The groups are shells around one centre, one inside the other: the same stretched ball of 5 dimensions in 7 sizes.
Known rows, each followed by its group:
[ -4.9  31.0 -16.0   5.8  26.8  10.2  19.9   2.4  22.2 -13.6  13.9   7.4
   5.1  -6.4 -17.9   2.3]
J306
[ -9.5  37.0 -16.6   4.0  31.5  18.6  31.6   4.4  16.3 -10.2  22.2   8.8
   3.0   9.4 -20.3   0.2]
J159
[-22.1  18.4 -22.9  16.4  33.8  17.9  16.8  -0.5  22.8  -9.9  28.3   9.9
 -10.3  -7.1 -15.4   0.6]
J538
[ -5.4  26.7 -13.0   6.6  28.3   1.5  54.9  18.9  16.3  16.5  10.5  46.4
  13.6  11.0 -30.0  -3.7]
J290
[ -2.8 -13.5 -11.2  -2.5   4.4  -2.1 -12.6 -13.2  20.2  -9.6  -2.3  -5.8
 -14.9 -40.0  22.7 -18.9]
J290
[  2.0   6.9  -6.8  -8.7   5.7   2.7   7.1  -5.2  11.7  -6.8   0.3  -3.6
  -5.3 -14.2  11.5 -16.0]
J170
[  1.6  11.0  -5.9   0.7   9.2  -7.6  30.5  10.7  13.1  11.5  -1.5  27.8
   6.2  -4.0 -10.0  -8.9]
J581
[-12.3   6.9 -15.0   5.8  16.9  10.0   3.1  -6.0  17.5 -10.7  15.1  -2.8
 -13.1 -15.4   2.8  -7.8]
J306
[ 10.9  -6.7  -1.8  -9.2  -9.7 -12.2 -15.2  -9.6  15.6 -10.8 -15.2 -12.1
  -5.6 -36.4  22.1 -15.5]
J692
[  1.3  22.5 -10.4  -5.1  24.4   1.6  54.4  14.5  13.6  16.4   3.7  42.0
  14.1   7.3 -17.4 -13.9]
J290
[ -6.6  37.8 -12.5   4.9  28.8  10.1  51.0  16.1  12.3   6.6  17.5  30.2
  11.2  21.0 -30.4   0.1]
J581
[-20.7  30.4 -22.1  14.9  34.7  23.1  15.6  -1.2  21.0 -17.9  31.9  -0.8
  -8.5   0.8 -18.7   5.3]
J538
[  0.0  27.5  -8.9  -1.2  17.8   4.6  32.5   8.4  12.8   0.1   7.6  16.2
   7.7   5.7 -14.9  -4.6]
J306
[ -0.8  14.9  -9.9   4.6  15.8  -4.8  29.2   9.8  18.1   6.9   2.1  27.9
   7.4  -7.6 -15.0  -4.9]
J692
[  9.1   8.4  -4.3  -7.6   8.9 -12.0  39.6  12.2  13.4  17.9 -10.5  38.0
  13.1  -7.4  -6.5 -16.8]
J581
[  1.0 -19.4  -4.7  -6.6  -5.4  -9.0  -6.0  -8.6  12.9   1.9  -8.7   0.7
 -14.1 -32.8  25.9 -23.8]
J581
[ -9.4  34.9 -12.9   6.4  28.6  11.0  49.7  15.5  11.6   7.6  19.6  29.7
   7.8  21.4 -28.9  -0.5]
J538
[ -1.3 -15.8  -6.8  -1.1  -4.4  -7.3 -17.5 -11.4  16.9  -8.0  -5.2  -9.2
 -16.0 -37.9  23.1 -16.3]
J159
[ -4.5  22.9 -11.8   3.9  24.9   1.6  49.5  15.6  14.8  14.7   9.1  40.4
  10.5   8.2 -23.1  -6.8]
J170
[ 12.6  16.4  -5.1 -13.8   5.3  -1.6   7.9  -4.2  15.3 -12.2  -8.3  -4.2
   5.9 -18.7   7.7 -13.1]
J159
[ 20.8   0.8  -0.4 -17.9  -6.2 -15.5   1.2  -4.9  16.7  -5.4 -23.7   1.5
   7.9 -34.0  17.6 -19.7]
J581
[ 12.3   6.1  -4.5 -10.0  -1.2  -7.1  -8.1  -8.3  18.4 -15.6 -12.1 -10.7
   0.9 -32.1  13.9 -11.9]
J159
[ -0.9  41.8 -16.3  -0.2  34.7  12.9  41.9   8.5  20.7  -6.6  13.4  21.5
  15.3   5.4 -25.7  -0.9]
J538
[  7.4  14.3  -8.7  -7.9  13.2  -2.4  20.6   1.3  18.4  -2.4  -4.9  14.3
   7.9 -16.9  -0.8 -13.0]
J306
[  0.8   7.0  -9.1   3.1  10.1  -7.0  14.1   3.5  19.6   0.7  -2.0  17.0
   2.5 -19.4  -4.9  -6.9]
J159
[ 5.6 19.4 -4.6 -5.3  6.1 -1.1 16.0  2.8 11.6 -5.0 -0.7  3.1  4.1 -4.7
 -3.0 -6.9]
J290
[ 15.0  -5.5  -0.2 -13.3  -2.8 -19.5  25.5   6.5  12.7  17.1 -21.3  30.2
   9.4 -21.4   8.8 -23.6]
J290
[  2.9  35.2 -11.8  -7.8  24.3  12.4  31.6   2.9  15.0  -9.6   8.9   7.7
   9.7   3.5 -11.6  -7.2]
J692
[ 15.8   4.4  -3.9 -17.5  -0.5  -6.4  -1.3  -8.9  16.5 -11.9 -15.6  -6.8
   2.9 -31.4  19.2 -19.6]
J538
[  4.7  14.0  -9.4  -0.5   7.3  -1.3  -8.8  -7.2  22.2 -21.1  -1.8 -12.0
  -0.5 -28.6   3.2  -2.5]
J581
[ 7.4 24.9 -6.3 -5.2 10.6 -0.4 19.2  3.7 14.9 -7.2 -1.0  5.8  8.9 -6.0
 -7.7 -4.8]
J170
[ -7.4  -7.2 -13.8   7.0   8.9  -1.5 -12.8  -9.8  23.9 -12.0   3.4  -3.4
 -13.6 -37.8  10.9  -9.2]
J170
[-11.2   6.9 -16.8  12.2  21.6   1.7  13.3   1.5  24.1  -2.3  10.9  18.1
  -4.3 -20.2  -9.4  -3.7]
J538
[ -2.6  11.3 -12.7  -2.5  14.4   7.7   0.7  -8.4  18.8 -16.1   6.6  -7.9
  -6.5 -21.1   6.9 -10.0]
J306
[  2.3  41.3 -10.0  -2.4  24.0   8.6  40.8  11.0  13.6  -3.3   9.9  17.2
  14.6  13.4 -23.7  -0.5]
J692
[-15.5   5.5 -17.8  10.4  23.3   8.3  14.3  -0.9  20.5  -2.3  16.6  13.7
 -10.2 -14.7  -4.7  -7.7]
J692
[-10.6  32.8 -16.0  10.5  30.9  10.2  39.9  12.1  18.0   1.2  19.5  26.3
   6.9   9.8 -28.9   2.9]
J170
[ -9.7  24.8 -18.1  10.9  27.1  10.1  12.6   0.1  24.6 -14.8  16.6   5.7
  -0.3 -12.2 -16.2   3.6]
J170
[  6.6   4.4  -4.9  -4.6   0.1  -7.5  -0.5  -3.4  16.2  -7.6  -7.5  -1.5
  -0.8 -24.3   8.1 -10.3]
J306
[-15.2  10.8 -16.5   9.1  24.2   9.5  24.2   3.1  17.1   2.1  18.1  18.6
  -7.2  -4.6  -9.3  -7.4]
J159
[-10.7  -4.4 -13.1   7.1   6.9   4.3 -19.5 -13.1  19.9 -18.3   9.3 -17.0
 -19.6 -31.9  13.9  -7.3]
J692
[ -6.3  17.4 -10.0   5.3  13.3   4.4  15.5   3.2  13.8  -4.6  10.9   5.7
  -3.0  -2.8  -8.7  -2.4]
J290

New rows, each followed by its group:
[ 12.1  38.2  -7.3 -14.2  23.0   3.4  54.6  13.2  12.2   6.3  -1.5  30.9
  23.3  11.8 -18.5 -11.8]
J290
[ -3.3  31.3 -11.6  -0.1  20.4  11.9  22.0   2.4  14.1 -11.3  13.6   1.5
   2.6   3.9 -12.3  -1.9]
J692
[  1.7  -8.2  -8.2  -0.7   2.9  -9.8  -0.7  -4.2  19.9  -1.2  -7.4   8.4
  -5.2 -33.9  11.4 -14.7]
J306
[ -3.6  33.4 -13.8  -1.6  29.8  11.7  46.0  10.0  14.6   2.5  13.8  25.6
  10.1  11.3 -20.5  -6.7]
J306
[  4.3  -5.3  -4.2  -8.5   0.6  -7.8  13.7  -0.4  11.2   7.3  -7.9  13.2
  -3.4 -18.5  13.0 -21.2]
J306
[  1.2  25.2  -8.4  -6.9  21.1   4.3  51.3  13.0   9.4  13.2   5.5  33.0
  11.4  13.0 -14.8 -13.5]
J170
[ -2.1   2.0 -11.8   4.5  10.1  -3.6  -1.9  -4.5  23.0  -9.0   0.3   3.6
  -4.5 -30.6   3.1  -7.1]
J306
[-12.1   2.0 -17.6   9.3  15.1   8.7 -20.0 -14.6  25.2 -24.7  13.1 -17.9
 -17.4 -35.1   9.1  -3.8]
J581
[ -6.1  30.3 -14.8   3.2  23.9  13.7  16.1  -0.4  18.2 -15.9  16.2  -1.3
   0.4  -2.6 -12.3   0.2]
J306
[ 13.8  -6.2  -2.0 -12.7  -7.5 -13.3  -8.2  -8.2  16.2  -7.3 -18.3  -4.9
  -1.3 -36.8  21.7 -18.8]
J306
[-15.1  19.8 -19.2  11.4  29.3  13.2  19.4   1.1  21.4  -7.9  21.1  11.6
  -4.9  -6.9 -14.3  -1.1]
J306
[ -0.8  24.9 -10.2   5.8  19.2  -2.0  34.6  12.6  17.6   4.9   5.4  28.1
  11.0   0.4 -22.5  -0.3]
J290
[  1.6  13.0 -11.5  -4.8  12.7   5.5  -0.3  -8.6  19.6 -17.6   2.5  -8.9
  -3.1 -23.3   7.1  -9.8]
J306
[ -0.4  30.9 -12.5  -4.1  28.1   8.4  48.3  11.0  14.6   5.8   9.3  29.9
  12.6   9.2 -18.9  -9.4]
J170
[  8.9  14.3  -6.3  -4.4   7.1  -7.0  12.1   1.7  18.5  -5.4  -7.2   8.6
   7.7 -19.0  -2.2  -7.5]
J306
[  9.5  31.0  -6.7 -11.3  22.1  -1.0  61.9  17.8  11.2  17.1  -2.3  43.8
  22.7  13.4 -20.4 -14.0]
J290
[ -4.3  20.8 -11.5   3.1  23.1   1.8  44.8  13.5  14.7  12.5   8.4  36.0
   8.6   5.6 -19.7  -7.5]
J306
[ -7.3   0.6 -14.2  10.3  11.0  -1.0 -11.9  -7.7  25.2 -15.2   5.5  -4.3
 -10.3 -34.5   3.2  -2.6]
J581
[  6.9   5.7  -6.3  -3.4  -1.1  -4.9 -19.0 -11.1  20.1 -22.2  -6.5 -19.8
  -4.8 -34.7  13.1  -6.1]
J290
[  6.9  -1.0  -6.7  -4.5  -1.0  -7.2 -14.9 -10.2  20.5 -15.9  -9.0 -11.7
  -5.0 -37.6  15.6 -10.9]
J306
[ -6.4  30.3 -16.3   1.4  27.7  15.5  21.7  -0.2  18.7 -13.6  16.7   3.5
   1.5  -2.1 -12.3  -2.8]
J306
[ -8.6  36.5 -15.1   9.5  29.2  10.8  35.2  10.5  17.9  -4.1  19.0  19.0
   7.4   9.6 -28.4   5.2]
J581
[-11.2  14.3 -13.4   4.4  21.0   9.1  27.7   4.3  13.2   3.0  15.6  16.9
  -4.7   1.3  -8.4  -8.9]
J306
[  9.5  28.6  -5.5 -12.7  13.0   3.5  30.9   4.9  10.7  -3.1  -1.0   9.6
  11.6   2.5  -5.9 -11.1]
J170
[ -8.8   0.6 -11.5   1.3  12.5   4.1  13.2  -1.9  13.8   1.3   8.6   9.4
 -10.4 -12.8   5.4 -14.6]
J159
[ -3.0  25.9 -14.5   4.1  28.6   2.7  44.0  12.6  20.2   7.4   8.4  36.5
  12.6   0.4 -23.8  -4.5]
J538
[-15.1  15.7 -14.8   7.9  26.5   9.1  43.5  11.3  12.4  13.7  19.2  33.3
  -2.0  10.3 -17.4  -8.8]
J538
[ -1.1 -11.3  -7.0  -0.8   1.6  -9.0   5.2  -2.0  15.5   5.4  -5.0  12.7
  -8.1 -26.6  12.2 -17.7]
J306
[ -4.4   3.6  -9.5   3.8   6.9  -0.9   0.6  -3.2  16.7  -7.0   4.1  -0.2
  -8.1 -19.7   3.7  -7.2]
J306
[ -8.1   5.4 -13.0   7.2  19.4  -2.2  31.9   8.9  18.1  12.9   6.7  34.4
   0.7  -8.8 -11.2 -10.2]
J538
[ -7.8  -7.0  -9.6   6.2   5.0  -4.0   0.4  -2.7  16.4  -0.2   3.6   6.2
 -12.4 -23.3   7.2 -10.7]
J170
[ -4.4  34.9 -14.3   8.3  27.3   6.1  33.9  10.9  20.3  -3.7  13.2  21.9
  11.1   3.4 -28.1   4.8]
J538
[  7.2   8.4  -3.2  -3.8   3.1 -11.3  23.3   7.9  12.9   8.5  -8.1  21.4
   7.1 -10.1  -3.7 -11.0]
J581
[  3.0 -10.7  -2.5  -8.5  -3.1  -9.7  14.6   0.6   8.3  12.3  -8.5  15.2
  -6.2 -16.7  15.7 -23.6]
J538
[ -0.3  36.5 -10.7  -0.9  30.6   3.7  70.5  23.1  11.9  20.7   9.1  52.2
  21.1  23.5 -33.6  -6.7]
J290
[ -0.8   1.3  -8.6   4.2   8.3  -9.2  14.4   4.1  19.0   5.1  -2.6  20.7
   0.4 -20.6  -3.1  -8.8]
J692
[-10.6  24.1 -15.5   7.8  23.0  12.5  14.0   0.0  18.2 -12.7  18.4   1.2
  -4.0  -4.0 -12.1   0.5]
J306
[ 12.9  13.2  -7.4  -9.6   7.5  -6.0   5.0  -3.9  21.6 -12.3 -11.2   1.7
   8.4 -28.9   4.8 -10.9]
J581
[ 12.1  -6.9   0.7 -15.7  -9.7 -11.0   2.1  -5.0   8.6   1.1 -15.7  -0.9
  -3.6 -23.4  22.9 -23.4]
J538
[ -6.3  12.9 -12.2  -2.3  17.1  10.0  16.8  -2.4  13.4  -5.3  11.2   3.6
  -6.3  -6.5   1.8 -12.5]
J170
[ -3.8  -7.0 -11.7   3.3   0.8   0.4 -36.6 -19.9  23.7 -28.9   1.4 -30.6
 -19.2 -47.0  22.4  -7.1]
J290
[  6.1  -6.9  -6.0  -3.0  -3.7 -10.5 -17.0 -10.0  20.6 -12.9 -10.7  -9.3
  -6.9 -41.0  17.5 -11.9]
J159
[ -1.9  10.2 -11.4   4.7  15.0  -3.3  16.6   3.5  20.7  -0.5   2.3  18.0
   2.5 -17.3  -7.9  -5.8]
J306
[ 10.5  -7.1  -3.7 -11.1  -6.3  -9.6 -14.0 -11.5  16.8 -11.7 -14.3 -11.4
  -5.9 -38.5  24.1 -18.2]
J306
[ -3.1   5.3 -11.4  -4.3  12.1   6.1   5.3  -7.1  15.9  -9.0   5.2  -2.3
  -8.2 -18.9  10.2 -15.0]
J170
[-14.2  10.6 -13.7   5.3  23.0   8.6  38.0   8.2  11.3  12.6  17.1  28.6
  -5.1   6.3 -10.3 -12.4]
J290
[ -7.2 -10.8 -10.5   4.7   4.0  -3.5  -7.8  -7.3  18.4  -4.8   2.2  -0.3
 -15.1 -31.0  13.4 -12.7]
J306
[  2.2  10.6  -8.7  -3.0  15.2  -4.8  36.1   9.4  15.3  12.5  -1.8  32.9
   8.2  -6.8  -8.2 -13.9]
J159
[  1.9  -6.9  -5.1  -3.0  -5.2  -5.8 -16.5 -10.4  15.2 -12.0  -5.3 -14.4
 -12.6 -32.1  19.8 -12.9]
J581
[  1.8   9.6  -6.7  -3.2  12.1  -5.6  37.7  10.8  12.1  15.4  -1.7  33.1
   6.9  -2.5  -7.6 -14.5]
J306
[ -3.3  -6.8  -7.9  -2.3   4.3  -2.8   6.7  -3.4  13.3   2.5   0.0   7.4
 -10.0 -20.5  12.5 -17.9]
J306
[-12.2   5.0 -16.0  10.4  19.2   4.3   8.4  -1.6  21.7  -4.9  12.5  10.3
  -8.6 -19.5  -4.0  -5.6]
J306
[  7.7  33.2  -8.9  -4.3  21.3  -0.4  41.7  12.2  17.2   2.4   0.1  27.6
  19.2   2.2 -21.4  -4.2]
J170
[  6.6   5.9  -7.1   0.2   5.0 -11.3   5.5   0.9  21.5  -4.0  -8.7  10.8
   4.7 -27.7  -0.7  -6.8]
J538
[-13.3  29.3 -18.5  10.4  27.4  17.9   7.3  -3.5  21.1 -21.9  23.5  -7.8
  -6.0  -6.1 -13.4   4.8]
J581
